Each new row is followed by its nearest point in the smallest flat space through zero that holds the last named rows.

J_366:
[[ 38.9   1.6   2.0 -61.8  17.0   1.1  34.2   1.9]
 [  7.8  -2.5  38.5  21.4  -2.6 -15.9  -9.7 -13.3]
 [ 18.1  -6.9   7.1  -2.3   1.3  13.3 -16.6  -1.0]
 [-10.9   7.3  -2.5 -22.2  39.4  26.3  -7.9 -18.0]]
New rows:
[-11.3  -7.1  -8.9  22.0   1.9  11.7 -38.3  19.7]
[ -9.1  -6.4 -11.8  24.2  -7.4  19.3 -31.4   3.9]
[-32.5  29.1  20.1  23.8 -20.3   4.5  30.7  31.2]
[-25.3   6.4  -5.0  19.6 -13.9 -24.6  16.6   4.0]
[ 28.7 -36.4 -25.5   2.9  21.9   6.7 -13.5   0.9]
[ 18.9  -8.1  -8.9  -9.5  -0.6  22.2 -16.8   6.2]
[-32.6  19.0 -23.1 -15.6  16.8 -17.8  19.9  32.8]
[-29.7  12.3 -29.6 -12.6   4.3  -9.1  30.2   6.3]

J_170 (4 x 8):
[[-38.7  -7.5  33.8  12.8  12.6  -5.6 -14.2 -68.9]
 [-12.4  -3.3  20.9  40.4  20.4 -46.7 -37.8 -19.9]
 [-69.9 -37.2  19.7  38.6 -15.0 -24.2 -44.4   8.6]
 [-37.9  17.3  20.6   5.5 -21.5   3.6 -16.2 -27.3]]
New rows:
[-10.9  56.3  -6.0  14.7 -32.5 -25.0  11.2 -55.9]
[ -4.7  57.7  21.6   1.8 -15.2  -4.3 -13.1 -41.9]
[ 56.3 -19.7 -15.3  -6.6 -11.9   5.7  39.8  -5.2]
[ 39.5  -5.4 -17.3 -20.4  18.5  13.3  29.1   6.3]
[  1.7 -25.4  -7.6  -2.4  10.0 -21.6  18.4 -32.9]
[  3.3 -21.1   5.1   0.8  24.4  -2.0   6.8 -24.1]

J_565:
[[ -2.2 -52.9  76.4 -48.2   9.7  32.4  -2.3  10.4]
 [-26.2 -32.9  80.5 -32.2 -16.8  36.9  -7.7   2.2]
 [ -5.7 -40.9  76.6 -26.3  14.3   6.6   2.5  17.5]
 [-23.0 -36.3  35.5 -47.8  34.1   4.6  22.4 -18.9]]
New rows:
[ 17.2  26.1 -10.3 -17.2 -18.4 -12.1 -38.1  -9.2]
[  9.4   9.5 -17.2   7.4 -15.2  10.8 -10.2   1.5]
[-13.9 -24.8  10.4  10.4   0.5  17.0 -24.4  30.3]
[  8.3  -8.3  23.2   1.0 -10.1  10.2 -10.6  15.0]
[ 35.8  34.1   0.0  36.7  -2.8   7.2 -21.8  11.6]
[ 25.7  15.6 -11.5  31.1 -19.2  -3.6 -17.9  24.2]
[-27.2 -37.4 -34.7  33.0 -29.1   2.0  18.3 -14.6]
[-15.2  15.8 -17.7   5.3 -10.3   1.8   1.6 -15.3]
[-18.6 -21.2   9.1 -16.6  28.4 -36.9  19.7 -17.7]
[-19.1 -11.8  11.0 -14.6  36.4 -26.8  25.7 -12.6]
[-25.9  -5.4  -1.5 -24.5   3.6 -22.9 -29.7 -17.8]
[-18.0  -0.7   2.6  -9.3   4.7  -0.5   8.7 -14.3]

J_531:
[[ 42.4 -33.3  39.9  42.4   6.7  31.7  -2.0 -20.0]
 [  7.5 -33.0  -2.7  22.6  28.5  -7.8 -32.1   3.6]
 [ 80.5  26.1  48.3  37.1  -6.7  16.4 -48.2  45.0]
 [ 40.2  35.0  38.6  30.7 -29.9   3.4 -30.2  71.8]]
New rows:
[ 17.9  -0.7 -11.7  12.0  26.7 -28.7  37.2  18.9]
[-4.7 -3.1 -3.2  1.2  2.1 -4.0 -3.4  4.2]
[-21.0 -31.2  19.6 -13.2  24.4  30.9 -30.2  14.7]
[ -2.0 -23.6  -0.8  16.0  13.6  -4.1 -13.7   2.9]
[-35.2 -11.1 -22.5 -15.2 -37.2  -1.4 -37.9 -36.9]
[-22.0  -6.0 -19.5 -14.1   8.1  -9.7   5.5 -11.4]

J_607:
[[-11.6 -28.7   1.8  26.9   7.9 -13.7 -16.0 -39.0]
 [-25.1 -15.7  37.1 -52.4   3.9  20.2   0.8 -31.6]
 [-47.8 -31.7  20.2  -4.0 -10.7 -50.3  -5.1  15.3]
 [-11.6   4.9 -14.6 -20.5  -1.8  -4.4 -34.0 -31.1]]
New rows:
[ -5.2  23.6  -3.4   5.5 -12.1   8.8 -15.1 -14.7]
[  4.5   9.4 -12.8  -4.7   0.0   3.9 -13.6 -11.1]
[25.0 52.6 24.5 30.3 25.5 12.3 -2.6 18.7]
[ 29.7  17.7 -10.5  16.1   3.0  19.2  16.3  16.8]
[  0.1  69.0  21.7 -13.0 -33.9  12.2 -15.6 -34.2]
[  7.2  24.2 -13.2 -33.8  -1.3  20.4 -17.4 -14.9]
[-11.7 -13.9   3.5  -9.0 -35.9  20.4   5.2  27.0]
[ -5.8   2.4  10.6 -14.1  -4.6  -1.4  12.1  21.2]
[ -9.8  33.2  36.4 -14.0  38.1  29.1  -9.5 -19.3]
[  4.6   2.6  13.9 -26.7   6.6  30.9   3.6 -23.3]

J_895:
[[  9.5  40.9 -21.3  23.5   1.5  57.8   2.6  19.1]
 [-25.2 -34.2  44.8  21.1  -4.7 -25.5 -19.6 -17.3]
 [-14.8  -4.1 -10.8  15.1  -5.7   9.6  27.7 -16.6]
 [ 47.2  24.9 -16.2 -30.1  -3.8  19.5   3.1  23.8]]
New rows:
[-31.7   4.3 -31.4  27.3 -32.4  18.9  -3.7  12.5]
[-22.2  12.7 -14.8  26.0   5.1  21.7   7.1  -3.2]
[-7.4 23.5 22.1 31.8 26.3 -3.1 24.2 25.6]
[-10.9   8.3   0.4  18.8   3.0  15.1  -6.3   2.4]
[-22.2  11.3   6.0  -7.2  -7.9 -16.7   9.3   7.6]
[ -9.7  -3.8  -4.5  -1.8   4.4 -10.3   0.2  -3.7]
[  5.4   0.1   3.4 -28.4   8.8   3.4 -18.0 -24.9]
[  6.6  -2.7   1.6 -12.9   1.9 -11.6  -6.1   3.5]

J_417:
[[ 34.4 -17.0  39.8 -43.8  31.3   5.4  54.7   6.6]
 [-67.7   1.3  11.4 -40.2  56.0 -14.6  52.3  17.9]
 [  1.7  31.7  28.1  -0.9  63.1  -5.0  27.3 -15.2]
 [-10.1  37.4 -18.5 -30.5  71.0   3.2  49.1  30.5]]
New rows:
[-14.9 -36.3  21.4  13.9  38.8  14.1 -29.6  -9.8]
[-14.9  -2.9  23.1   8.1   5.6  -8.4  -2.8 -18.9]
[-37.3   1.8  37.1 -13.5 -18.2   3.0 -19.1 -13.4]
[-31.8 -17.4  22.8   4.8  -9.6 -11.9  -6.5 -17.1]
[  0.1   0.9  34.3  29.8  33.8 -15.6  34.1 -18.3]
[ -1.7  10.3  38.4   3.9  34.9  -7.8  13.9 -24.5]
[  7.7 -29.5 -11.5 -35.8 -23.3 -35.2  -8.4 -19.7]
[ -1.8 -28.5   7.0 -11.0 -26.9  -0.3   0.1   2.9]

J_97 (4 x 8):
[[-18.0 -23.4 -12.4 -20.5   1.2  -3.9   1.5 -11.7]
 [  9.2  -4.7  28.7  45.4  16.2 -11.6  10.3 -16.0]
 [  4.0   1.3 -47.9  25.4  -2.8  -1.5  33.0  14.8]
 [-59.2  28.9  -4.2  16.5 -41.1  35.5 -12.2 -27.9]]
New rows:
[ 22.9  22.2 -12.6   9.3 -18.2 -20.1 -26.7  -9.3]
[ 9.3 16.6  3.7  4.4 -4.3  5.2 -3.8 10.1]
[ -9.9   3.4   5.8  15.0 -10.8  -5.5  32.2  -1.9]
[-5.7  0.3 -6.2 22.6 -0.9  0.1 11.5 -6.1]
[19.4 48.8 -1.0 16.5 12.2 15.1 21.1 -8.1]
[14.3 28.4  1.7 29.6 -6.1  7.5  4.8 13.3]
[  8.9  10.4 -39.6 -38.6 -10.9 -44.2   9.6  38.7]
[ 20.9  -3.7 -41.9 -36.2   1.0  -4.2   8.3  34.4]
[ -4.3 -14.7 -15.5  26.0 -47.0   7.1 -15.0  10.8]
[-13.7  13.0 -15.2  11.5 -14.2  11.4   4.7  -0.5]

J_276 (4 x 8):
[[  9.9  32.9 -13.4  10.7 -29.5  21.9   4.5   0.7]
 [-19.8  40.6  26.1 -33.1 -17.9  13.4   0.9   0.5]
 [-42.8  26.8   7.5  51.1  32.0  12.9 -23.7 -13.6]
 [-17.3  39.0  -7.9  22.2  -1.2   0.0  -4.1  12.8]]
New rows:
[ 36.1  -0.3   7.4 -12.7  11.0 -12.4  35.8   5.7]
[ 17.2 -13.3  -6.4 -17.9  -9.1 -12.1   9.9  10.3]
[54.9 -1.6  5.8 17.9 27.6 13.7 23.4  0.4]
[ 21.0 -19.3 -15.6  13.2  -5.0   5.3   2.9  -6.2]
[ -3.4  15.3 -12.5  36.8  -9.8  14.9  52.3  -3.7]
[  8.4  17.8 -19.6  26.6 -13.2  12.4   0.6   1.2]
[ 20.4 -24.9  17.4 -27.0  -6.4   9.9   1.6 -32.1]
[ 15.2 -29.9  16.5 -27.1  -7.6  17.1   2.5 -24.1]
[-38.4  -1.8 -17.9   9.0 -25.9 -19.8 -13.9   3.2]
[-9.3 13.5 -4.5  9.1  5.0 -8.9 -1.5 11.0]
[ 46.4  36.5  47.7  24.4  12.8   8.5  59.1 -11.6]
[  5.1  13.5  -1.0  -0.1 -16.1  16.6   1.6  -6.0]

J_782, 4 rows:
[[-14.8  25.8   6.8 -14.4  33.8 -10.5 -18.0  -8.6]
 [-14.5  12.2 -17.1 -14.2   9.1  -6.2  41.3 -10.4]
 [  9.6  15.7   1.3  56.0 -27.8 -36.9   4.6   5.1]
 [-19.8 -24.5 -12.3 -14.5   4.8 -70.2  18.3  18.4]]
New rows:
[ -2.6 -21.6  -9.0  11.5 -25.8   1.0 -17.7   1.2]
[ 10.5 -19.6   3.3  10.2 -17.8   0.0  -8.7  10.4]
[ 25.5   9.2 -13.1   5.0 -35.6  10.5   1.1  -3.5]
[ 12.9  -2.1  -1.4  19.8 -22.0  16.5   8.6  -0.7]
[ -8.3  13.2 -21.7 -56.3   9.5  56.3   3.7 -20.6]
[ -6.9   4.6  -6.2 -46.8  24.3  58.5  14.0 -18.4]
[ 32.3 -14.7   1.7   2.1  27.7   0.4 -38.7 -26.1]
[  4.0  -0.2  14.8  -3.2  10.2   8.9 -37.0   2.5]
[-25.9  -4.3  12.9  -0.9  11.4   6.0  15.2   7.2]
[ -5.8   0.8  -3.9 -10.8   7.0  -1.1   7.9  -2.2]

J_90, 4 rows:
[[ -6.1   8.4  37.1  -6.4 -10.6  -3.7   7.5  -5.7]
 [ -4.1  14.7  18.8 -15.3  22.3  17.6 -25.9 -16.8]
 [ 12.1  30.5  -6.2   9.4  25.2 -39.5  -7.6 -51.7]
 [-19.5  22.7 -21.7 -28.2   5.3  -6.9  -1.0 -30.8]]
New rows:
[-22.9   4.9  10.2  13.4  12.7 -10.2 -16.1 -29.4]
[  1.7  15.4   8.9  -2.4  12.9  -8.4  -8.7 -22.5]
[-11.2  -1.4  -3.2   5.2 -20.2  -8.7  35.1 -12.5]
[ -8.2   2.2  -3.1  -2.6 -22.4 -19.8  25.4  -2.3]
[-17.9   7.7 -17.4  23.4  -6.3  12.7 -10.8  -0.9]
[  0.4  -3.2 -14.9  -0.3   3.9   4.1  -3.6   2.8]

J_568:
[[  6.4  -7.0   8.0  19.8  -5.6  10.5 -49.6   2.4]
 [ 10.0 -34.8  43.7  18.8 -24.4   1.6  31.1 -12.1]
 [-54.5   7.1  -8.7  -6.3 -11.5  -7.7 -10.0   3.5]
 [-36.8 -10.0  25.1 -16.6   7.9  -9.5 -30.7   2.9]]
New rows:
[ 40.3  14.8  19.1 -47.9  -6.9   2.5  -0.3 -41.0]
[ 30.0  -4.5  13.5 -16.3  23.8  -3.1  10.1  -1.0]
[ -4.2  -8.7   7.4 -18.1 -45.6 -20.2 -35.7 -19.6]
[-19.5  -9.6  13.0   9.8 -12.0   1.5 -23.7   0.0]
[-10.0   5.8 -13.0  29.1   1.0  12.2  15.4   4.4]
[ -2.6   5.4 -15.6  14.2 -16.1   4.5  10.1  -1.1]
[-12.7  -9.5  21.8 -13.7   4.9  -4.9 -31.2 -24.8]
[-13.7 -11.5  24.2  -8.3   7.8  -4.0 -27.4   1.4]
[-23.2  -9.1  18.2  43.1 -23.2 -34.7 -36.5  -3.3]
[-26.9 -15.6  17.1  24.9 -27.2   5.9 -34.4  -1.2]

J_71:
[[ 19.9  -2.1  -9.2 -49.9  12.8   5.3  12.7   2.7]
 [ 46.9  31.8 -16.3 -37.9  -2.4 -18.3 -10.4 -30.6]
 [-45.0   5.8   5.9 -19.1  -7.3 -22.9  13.3  -0.2]
 [-23.8  28.0  42.0 -30.1  15.7  -9.2  15.9 -32.6]]
New rows:
[ 21.2   3.0  20.2  -1.7 -38.8 -19.6 -14.0  28.1]
[  5.2   2.4 -14.3   6.6 -10.7  -9.4  -8.1   0.7]
[ 11.3  -5.7 -33.9 -14.9 -31.7 -24.4  19.7 -20.9]
[  6.4   8.8 -30.2 -20.0 -17.5 -25.5  -5.8  -0.7]
[ 12.3  33.8  35.4  -8.0  -9.8 -29.8  37.4  34.2]
[-12.5   9.2   9.8 -16.6   2.7  -7.9   7.2  -8.8]
[ 24.3  15.7  23.7  22.8  17.5  -6.6 -10.3   8.1]
[ 16.9   7.4  13.9  20.1   6.0  10.5  -8.6 -13.2]

J_352, 4 rows:
[[  0.2 -17.6   1.8   2.2  15.5 -40.2 -22.3 -19.0]
 [-24.1  -7.5   5.8   9.7 -26.2 -35.1 -16.1  -2.4]
 [ 17.2  14.2  27.5 -23.9  15.9   1.4   5.0  39.7]
 [  7.2   0.3 -30.3  10.5  16.4  35.5 -27.2  49.1]]
New rows:
[-15.5  23.5  -1.5  -1.4 -13.7  -9.0  29.5   2.1]
[ -8.8   9.5  12.2  -3.3 -22.0   2.9  18.0  -2.1]
[ 52.9 -21.3  -0.7 -25.5 -23.8   5.8   1.7 -18.0]
[ 11.0   1.1   4.8  -7.4  11.9   3.6  13.2 -16.4]
[ -3.8  12.5 -17.9 -15.0   9.1 -25.6 -21.6 -14.6]
[  0.2 -10.5  -2.3   2.9   9.7 -20.0 -14.4  -9.5]
[-18.6 -42.6  15.5  29.3  -1.9 -46.8 -13.4   1.8]
[-16.9 -16.6   3.2   9.2  -7.7 -48.8 -29.5  -7.4]
[ -4.3 -15.9   6.3  18.9   2.6 -17.2   5.7   1.6]
[ -4.7  -5.0   1.4   2.4  -2.2 -14.7  -7.1  -5.2]

J_781:
[[ 43.6  24.7  42.8 -46.1 -65.8  10.5   6.1 -46.2]
 [ 17.5   9.0  -0.2 -12.7  46.0  36.0  -6.4 -72.6]
 [-39.4   2.7   2.1 -12.5 -14.1  28.7  29.8 -41.5]
 [ 14.8  -4.0  19.4  10.5 -36.2 -13.6 -47.5 -11.7]]
New rows:
[  7.3   0.1 -12.6 -31.6   6.1  -5.5  -1.9  -4.2]
[12.8  5.4  1.3 -9.0  6.2  2.9  7.2 -2.8]
[  0.3  12.7  -7.7 -10.6 -32.9 -12.0 -11.6  -5.6]
[  2.4   1.4  11.6  -3.5 -28.9  -4.8  -6.5  -2.1]
[-31.2   5.5   5.1 -37.1 -25.4  21.7  56.3 -27.2]
[-29.9  11.5   6.1 -30.5 -26.5  26.5  57.1 -25.7]
[-47.8 -18.9   4.3  -4.4  -2.6 -20.6 -16.6  31.6]
[-34.1 -13.6  -8.3  21.9 -12.9 -12.8  -5.4  27.3]

J_108:
[[  3.7  -5.4  47.2 -21.2 -26.6 -27.9   8.0  -4.1]
 [  3.9  -1.2  38.9 -47.0 -21.6  15.9  12.8  -5.6]
 [ 19.3   9.6  43.1  18.1 -33.4 -30.8  18.0 -11.3]
 [ -8.5  -6.8  56.7 -10.5  10.9  -5.2  23.2 -20.7]]
New rows:
[-26.6  -4.3 -56.3  -0.2  -7.5   3.0 -42.1  24.0]
[ -7.8  -7.5 -59.6  -6.7   3.3  -3.2 -34.7  27.1]
[ 24.1 -12.0  -1.0  10.5   3.3   2.8  14.0  25.4]
[ 5.6  4.8 -4.6  8.2 -5.1  0.7  0.9  0.1]
[ 34.9  27.9  -5.1  -3.5   1.0 -27.9   4.8  -2.9]
[ 12.5   7.4   0.7  13.2 -19.5 -12.0   1.0   1.4]
[  1.4  21.0  -8.3 -20.9 -56.3  24.4   2.6 -38.5]
[ 24.6  17.3   3.6 -18.8 -39.3  26.8   9.3   0.8]

J_15 (4 x 8):
[[  6.3  27.7  15.6 -10.5  60.8  -6.1  11.4 -13.1]
 [ 18.8 -20.6  -2.2 -14.7  40.6  27.8  50.2  -3.9]
 [-35.5  28.4  18.6 -49.4  41.2  15.2  59.3  26.8]
 [ -3.3 -11.4  47.2 -14.1  24.6  13.0  -9.7  12.3]]
New rows:
[ 21.9  -5.8 -16.1  30.2 -32.7 -35.5  -9.4  -2.1]
[ 11.1  -3.0 -25.4  24.3 -29.4 -13.5 -22.1 -13.4]
[  9.8  17.7   8.0  -1.1 -30.1  21.4  18.5  31.2]
[-15.3  -5.8  -1.5 -10.6 -19.5   8.3  12.6  16.2]
[-19.7  31.0  49.2  35.4 -17.7  18.9 -13.9  27.0]
[-22.0   6.9  33.2  -7.7 -11.5  -5.4 -28.6  17.7]
[  3.1  22.6   9.4   9.2 -20.1 -21.8 -47.3  33.4]
[-15.8  15.7  15.3   8.0 -23.2 -20.1 -43.7   5.4]
[-21.3  31.6 -26.7  38.1 -16.9   4.9 -17.6  -7.4]
[ -6.3  22.3 -24.5  12.9 -22.4 -22.1 -15.0  -7.7]
[-27.4  30.8 -21.1 -16.2  -9.4  10.5  20.1  -2.6]
[-22.3  25.3 -19.8 -13.7  -7.4  -6.0  25.1   8.9]

J_939 (4 x 8):
[[  6.8  34.8 -36.0  -8.4   6.9  33.0  34.2 -38.4]
 [ 25.5   8.6 -43.6 -59.9 -12.1   5.5  22.5 -65.0]
 [ 60.3  75.7 -47.9 -49.1 -41.3  38.8  12.4 -30.5]
 [ 13.0  59.3 -13.0 -30.9  34.0  17.3  21.1 -44.1]]
New rows:
[-10.1  -5.3 -21.6  -6.0  -3.6   1.2 -23.9   0.7]
[ 2.6 -7.8 -3.6 -3.6 -8.8 -2.1 -1.4 -0.5]
[-14.9  23.9  17.3 -24.8  -1.1 -24.3   6.2  37.8]
[  6.8  14.2  21.5  -5.4   6.4 -11.0 -18.3  15.6]
[  7.0 -18.2 -32.0   4.1  22.8   6.7 -16.7   1.6]
[-5.0 -9.8 -5.8  2.0 -0.2  0.9  5.9 -6.0]
[  2.5   7.2  -2.8   1.6  29.2  17.8  15.6 -17.7]
[ -8.2  14.3  -5.5   1.5  22.7   9.5  16.2 -18.4]
[-19.2 -22.0 -16.9  -0.8 -39.2 -10.8   6.6 -17.1]
[ -1.1 -33.6 -20.1  -2.9 -24.2  -0.8   7.1  -9.2]

J_84 (4 x 8):
[[-24.2  -3.2  -2.3  21.1  29.5 -23.6   7.9   3.5]
 [ 15.1  16.5 -30.2 -16.0  -7.6  17.5  35.8  -2.4]
 [ 14.7  17.7   6.3 -19.4 -80.5 -14.9  22.1   3.4]
 [-22.7   2.8 -14.0   3.1   0.1   4.3  -0.8 -13.9]]
New rows:
[ 24.9  40.1  19.6  18.3   4.3  -6.3 -12.6  -5.4]
[12.7 -3.2 12.1 -0.5 -0.6 -4.8 -3.0  9.0]
[  0.0   1.8 -51.1  -4.9 -11.5  56.3  22.0  16.5]
[  9.1  14.6 -40.2 -20.5  -0.4  39.6  22.8 -15.4]
[ 10.2  23.0 -11.7   8.7   3.8 -48.7  -4.0  40.5]
[  6.0   1.3  12.8  11.7   3.4 -35.7  22.1  21.4]
[  4.1   0.8 -12.7  12.4  56.3  56.3   4.7 -15.9]
[  4.9  -4.8 -27.4  -3.5  57.9  42.8  -5.3 -10.7]
[-41.0   6.0 -17.1   5.4  16.2   6.5 -10.5 -19.1]
[-38.7  -0.5 -18.9   9.8  14.3   6.9  -8.8 -21.4]

J_520 (4 x 8):
[[ 56.8 -11.3 -26.5 -23.1   8.6  14.3  18.8  11.5]
 [ -8.7   5.1  -3.0 -11.8  49.4   9.6 -18.5  40.6]
 [  7.0 -25.5  18.3   3.1  -4.3 -17.2  15.1  15.8]
 [-20.2 -28.9  24.7 -40.9  -1.3  12.8  -5.9  20.2]]
New rows:
[-26.4 -29.9  45.2  -5.2  -2.4  -1.7 -14.0 -25.7]
[-35.7 -17.5  31.6  -8.6 -20.9  -5.4  -4.3  -3.4]
[ 23.3  39.7   4.8  28.1  33.6   1.9 -18.9 -10.3]
[  5.8  31.8 -22.9  28.0  25.8  -3.0  -9.1  -0.1]
[ 17.9  11.5  -1.1 -46.3  -2.1  64.7 -19.3 -13.5]
[  5.8   7.0 -22.6 -55.5  -3.2  47.6 -14.5 -12.2]
[-16.9 -26.2  33.9 -14.3 -22.9 -20.4 -33.7  27.7]
[-29.7 -27.3  35.4 -12.9  -6.2  -8.3  -2.0  16.9]
[  5.9 -12.2  15.7  -6.4  10.7  37.9   0.3 -18.5]
[  0.0  -2.7  -2.6 -20.3  -4.8  14.2  -3.1  -3.4]
[  9.8 -10.5 -25.0   5.8 -17.0  23.9  -8.8  15.2]
[ 13.2   1.1 -10.5 -10.5   0.3   9.6   1.8  -2.1]
